The rows of a group lie close to one hidden flat surface of 10 dimensions, which passes through zero. Surfaces can cross.
In the rows, 128 means zero.
Known rows, each followed by its group:
[116 112 137 124 123 124 127 107  99 130  74 111 127 139 132 119 118 142
 121 151 131 188] : Befu
[103 169 120 119 127 129  98 157 163 155 175 162 125 118 125 104 176 121
 153  83 142 141] : Befu
[ 68 152 150  95 153 114 101 176 152 143 127 179 122 132 134 151 171 122
 145  63 125 167] : suze
[171 194  97  73 179  99  95  87 140 104 115  86 124 132 136 110 125 145
 139 138 164 196] : suze
[130 150 112 104 147 114 116 120 141 117 147 140 123 132 134 127 136 124
 136 122 139 144] : suze
[147 122 140  99 197 104 140 114 136  97 142  93 136 222 118 104 100 100
  93 202 128 142] : suze
[167  94 108 123 136 150 109 106  88  83 162 109 119 105 115 140  74 124
 113 180 118 117] : meno
[129 141  29  96 154 175 150 126 135  94 111  75 106 141 139 137 120 138
 133 161 138 193] : meno
[159 103 143 162  98 118 165 111  76 138 114 106 141 134 121  97 107 145
  84 175  84  90] : meno
[104 175 136 138 136 128 151 132 157 153 101 175 131 154 152 143 166 101
  64 108 110 124] : Vaki
[133 194 114 145 147 143  53  98 209 121 114 142 146  88 151 174 152 121
 117 139 178 136] : suze
[159 167 161 121 140  98 149 134 126 121  90 139 146 108 163 207 133 111
 104  39 121  98] : Befu
[130 121 139 158 130 101 150 183 135 132 145 125 133 133 107 143 127 131
 111 130 101  64] : Vaki
[ 99 134 100 117 124 138 168 137 138 132 116 171 112 133 149 122 137 123
 142 106 140 111] : Befu
[115 141  92 116 131 149 109 137 135 116 175 157 103 105 129 127 132 124
 137 147 137 126] : suze
[147 123 187 145 140 103  79 124 125  96 119 122 183  95  92 149 119 148
 110  84  97 162] : meno
[118 150 128 122 115 135  86 131 140 148 188 172 106  95 129 108 149 117
 141 121 145  99] : suze
[119 140 155 145 122  95 156 104 129 145  97 164 152 137 107  76 144 150
  97  93  89 151] : meno
[128 135 173 107 140 112  91 149 113 140 138  86 147 152 105 106 137 132
 137 128 116 172] : suze
[145  81 129 154 124 109 231 153 118 124 119 109 135 173 132 151  94 116
 115 140 108  28] : meno
[ 74 100 131 181  88 190  77 157 133 125  85 126 142  83 148 173 127 143
 170 180 144 138] : Befu
[ 88 125 158 149 106 158 118 142 138 149 107 151 156 127 137 146 158 117
 119  96 110 158] : Vaki
[112 155 102 104 127 140 101 138 120 124 116 129 110 106 136 136 138 143
 142 121 136 176] : suze
[132 174 121  94 133  78 156 139 139 164 141 145 103 151 148  88 148 129
 145 115 147  95] : meno
[122 156 170  88 154  89  85 125 112 131 112 158 102 126 168 172 121 109
 136 128 161 118] : suze
[163 106 156 117 172  79 145 120 129  71 174 149 159 120  88 132  93 137
 119  92  95  79] : meno
[100 109 153 127  83 189  95 100  77 143  79 125 128 120 173 138 131 112
 133 147 131 180] : Vaki
[149 132 165 206  95 170  80  79 169 123  64 117 181  74 156 202 131 117
 126 136 158 111] : Vaki
[ 98 169  89 134  99 110 125 168 154 180 114 118  91 104 123  75 164 175
 195 119 166 120] : Vaki
[177  88  84 161 147 171 150  17 158  69 146 147 149 124 100 105  82 110
  96 168 143 125] : Befu
[ 96  81 118 132  89 137 122 187  69 129  64  57 120 105 114 145 112 183
 181 128 106 191] : Vaki
[139 121  82 112 165 126 154 128 128 100 106 100 128 150 117 138 105 147
 124 147 133 155] : Befu
[126  92 165 106 142 130 141  93  89 131 143 167 127 165 131 105 116  94
  93 118 107 145] : Vaki
[ 92 162  76  96 131  99 173 182 144 155  91 138  93 134 149 122 148 167
 194  87 156 119] : Vaki
[130 144 142  98 153  98 124 127 136 122 117 115 149 147 123 128 139 137
 136  81 126 173] : meno
[153 158 124 157 134 110 170 148 177 139  77  68 184 156 127 158 157 144
 122 102 129 106] : meno
[126 160 130 173 127  78 130 106 192 146  62 135 147 124  97 120 148 158
 119  96 152 138] : Vaki
[ 89 164  90 134 150 125 128 167 156 109 146 208 107  86 133 145 138 133
 127  99 125  95] : meno
[184  93  77 203 112  75 170 119 176 126 149  84 109 116  43  63  94 181
 127 195 141  34] : Vaki
[151 144 159 119 117  91 121 106  98 156 115 102 111 129 154 120 115 122
 107 146 139 108] : Befu
[150 101 174 170  76 172  85 116  85 142 147 100 160  86 100 127 139 118
  92 121  89 150] : Befu
[103  84 134 164 138 144 115 164 158  94 116 120 171 143  87 155 132 146
 144 124 114 154] : Befu
[106 127 140 139 100 134 101 109  89 132  87 141 117  95 143 120 126 137
 108 154 119 158] : meno
[145 153 163 118 157  99  87 128 147 120 140 129 132 132 147 161 116 109
 125 154 153  90] : suze
[135 109 124 146 117 144 133 104 110 116 106 110 132 137 121 117 121 136
 116 134 119 165] : suze
[ 87 224  96  87 116 134 125 134 140 206 162 171  71 144 190  56 188 112
 146 143 161 116] : Vaki
[100 164  80 171  80 174 212 138 144 171 116 162 112 124 144 106 183 113
  77  71  86 126] : Befu
[108 140 157 122 138  93 106 150 145 164 176 138 114 153 107  74 149 131
 153 142 144 110] : Befu

New rows. What belongs after each?
[134 134  85 131 119 122 202 141 125 135 107 107 121 154 137 105 125 143
 130 134 123  94] : suze
[ 76 124 149 150 111 153 100 100 146 152 110 206 112 135 142 122 154  95
  92 143 134 159] : suze
[123 109 116 113 177 128 163  93 132  84  54 133 135 163 136 169 100 123
 107 124 133 177] : suze
[145 128 175 176  95 119 116 137 145 133  69  88 176 104 126 169 136 142
 126  94 117 124] : suze
[114 109 151 140 172 101 145 164 183  96 112 176 158 129 135 202 119 115
 165  70 146  69] : Befu
[202 197  65 166  82 126 150 118 143 149 114  48 122  75 170 121 124 166
 148 175 167  26] : suze
[168 137  93 153 156 114 152  93 177  89  96 113 142 118 153 180  83 131
 131 178 172  57] : Befu
[137 123 135 149 137 119 155 141 158 133 141 112 153 161  90  91 149 129
 126 110 111 129] : suze
[145  49 145 143 103 147 151 107  50 111 156 100 119 148  89  95  86 121
  82 195  79 135] : Vaki
[125 113 161 159 120 123 133 137 137 142 114 131 141 150 126 140 127 107
 109 156 129  84] : suze
[144 132  94 155 163 149 126  66 214  79  86 161 158 102 144 174 107 125
 141 119 175 123] : Befu
[128 151 142 135 114  97 165 170 142 146  80  88 157 134 129 142 147 153
 151  65 120 116] : suze
[105 103 150 123 115 141 118 238  64 121 160  83 144 115 100 170 146 138
 127  79  55 152] : Befu
[117 131 117 121 108 116 178  88 123 150  72 196  89 115 187 155 113 112
 122 115 151  74] : suze
[ 83 109 130 138  89 172 108 151  95 154 120 123 115 123 115 114 153 136
 118 141  98 189] : suze
[160  83  68 152 106 183 141  76 125  78 199 142 132  62  73 111 109 148
 141  90 115 126] : suze
[119 109  89 101 131 126 197  91  84 121  91 157  78 157 169 113  97 119
 111 165 134 124] : suze
[141 102 128  84 188 104 176  94 114  80  97 142 126 176 141 158  81 111
 109 142 134 134] : suze
[115 124  99 173 117 166 142 124 147 106  78 131 129 117 144 181 124 122
 102 148 122 132] : suze
[129 101 115 126 142 138 130 116 136  97 111 111 144 122 111 139 115 144
 145  99 131 169] : Vaki
[128  69 162 129 118 126 141 184  87 103 137 114 149 110 102 177 112 137
 149  66  82 119] : suze
[125 139 139 168 127 123 172 105 151 143  32 110 146 172 143 140 127 121
  87 167 134 137] : suze
[119 136  91 113 139 138 154 135 154 141 150 148  95 142 150 120 126 113
 145 137 159  94] : meno
[114 108  80 130 120 176 109 167 108 107 182 120 103 100 115 133 123 129
 126 184 103 118] : suze
[117  98 205 136  87 154  44 146  87 133 104 117 160  77 142 192 120 123
 148 114 120 139] : Befu
[146 123 151 114 140  88 113 103 140 123 130 128 129 117 108 117 113 140
 149 113 148 127] : Vaki
[148  83 181 103 134  92 129 128  97 125 187 126 146 143  72  77 125 138
 159  65 103 134] : suze
[128  93  93 108 120 195 128 114  73  72 127 117 124  97 137 160  94 120
 140 137 111 165] : Befu
[167 151 178 135 122  74 136 111 148 177 162 119 143 146 110  62 143 130
 152  99 142  62] : suze
[121  60 131 130 136 162 162  81 126 112 107 149 124 159 123 131 105  99
 127 116 134 161] : meno
[128 117 135 121 139 114 146 110 143 120 165 166 133 134 109  94 132 122
 134  87 129 136] : suze
[154 163 131  31 202  83  84  62 111  92 160 196  72 126 194 160  78  91
 133 151 194 100] : suze
[157  92 102 121 157 131 152  86 131  71 149 155 134 117 118 153  89 117
 130 108 126 115] : suze
[139 107 177 147  73 140 105 157  66 163 177 109 119 106 124 121 134 112
 109 126  89  94] : Befu
[190 117 114 159 152 157 120  31 173  79 182 142 171 106  89 116 109 104
  95 110 134 124] : Befu
[ 81 115 122 136 140 101 191 150 168 151  77 145 125 183 108 108 140 140
 127 119 124 140] : Befu
[ 83 120 113 157 152 167 128 139 165 111 113 151 147 164 107 131 148 111
  82 160 110 195] : suze
[116  84 174 188 135 166  71  94 157 101 127 144 170 124  96 159 120 103
  83 163 111 150] : suze
[127 109 135 132  84 152  75 124  57 129  98  84 123  72 127 150 122 152
 137 129 106 194] : suze
[ 81 152 117 161 126 165  99 187 156 152 118 110 138 155 113 121 174 125
  95 174 112 174] : suze
[124 167 130 169 100 119 123 162 137 149  93 133 127  86 150 157 139 139
 107 142 121  67] : meno
[122 118 137  98 133 124 127 107 124 134 150 162  92 132 155 126 116 102
 156 131 163 113] : meno
[125 168 123 136 162 113 131 170 187 118 121 118 159 144 114 153 153 128
 130  98 138 118] : suze
[169 175 114 101 111  95 113 106 123 157 182 119 104  94 145  73 131 145
 172 121 169  71] : suze
[145 126 142 173  95 153 151  80 157 143 154 167 150 104 114 111 156  97
  86  80 100 113] : Befu
[121 126 119 169 118 144 161 109 158 144 130 158 124 155 136 106 133 109
  91 179 136  86] : suze
[117 109 120 127 115 162 130 133 112 121 118 119 133 122 138 140 123 129
 142 131 124 135] : Vaki
[129 135  96  76 155 124 149 148  79  96 103 104 110 133 151 163 112 136
 136 101 117 171] : Befu
[133  70 145 190  74 136 189 110 125 111  22 127 182  89 117 194 117 151
 135  25  95 118] : suze
[109  85 164 132 120 162  78 168 101 107 168 117 149 103  97 150 127 122
 150 106  97 153] : Befu
[122 130  88 149 146 155 171 135 154 102  67 119 139 142 144 177 119 132
 108 138 126 139] : suze
[105 115 176 155 114 121 117 128 149 146 128 173 146 126 123 138 146 113
 120  99 127 109] : suze
[138 184 137 137 106 122 132 111 135 165 103 134 123 113 152 140 168 125
  97  84 127 141] : Befu
[117 115 108 119  99 149 161 122 110 190 165  84  99 194 122  34 157 111
 132 177 135 136] : meno
[167 103 120  98 128 159 149  89  48  85 108 100 127 106 143 157  90 120
  96 111  99 177] : Befu
[135 174 103 162  97 148 117 117 154 156  87  86 146 110 130 110 161 152
 123 143 137 154] : suze
[149 149 142 141 179 127 118  93 209  96  85 122 187 135 100 156 140 130
 116  90 143 177] : suze
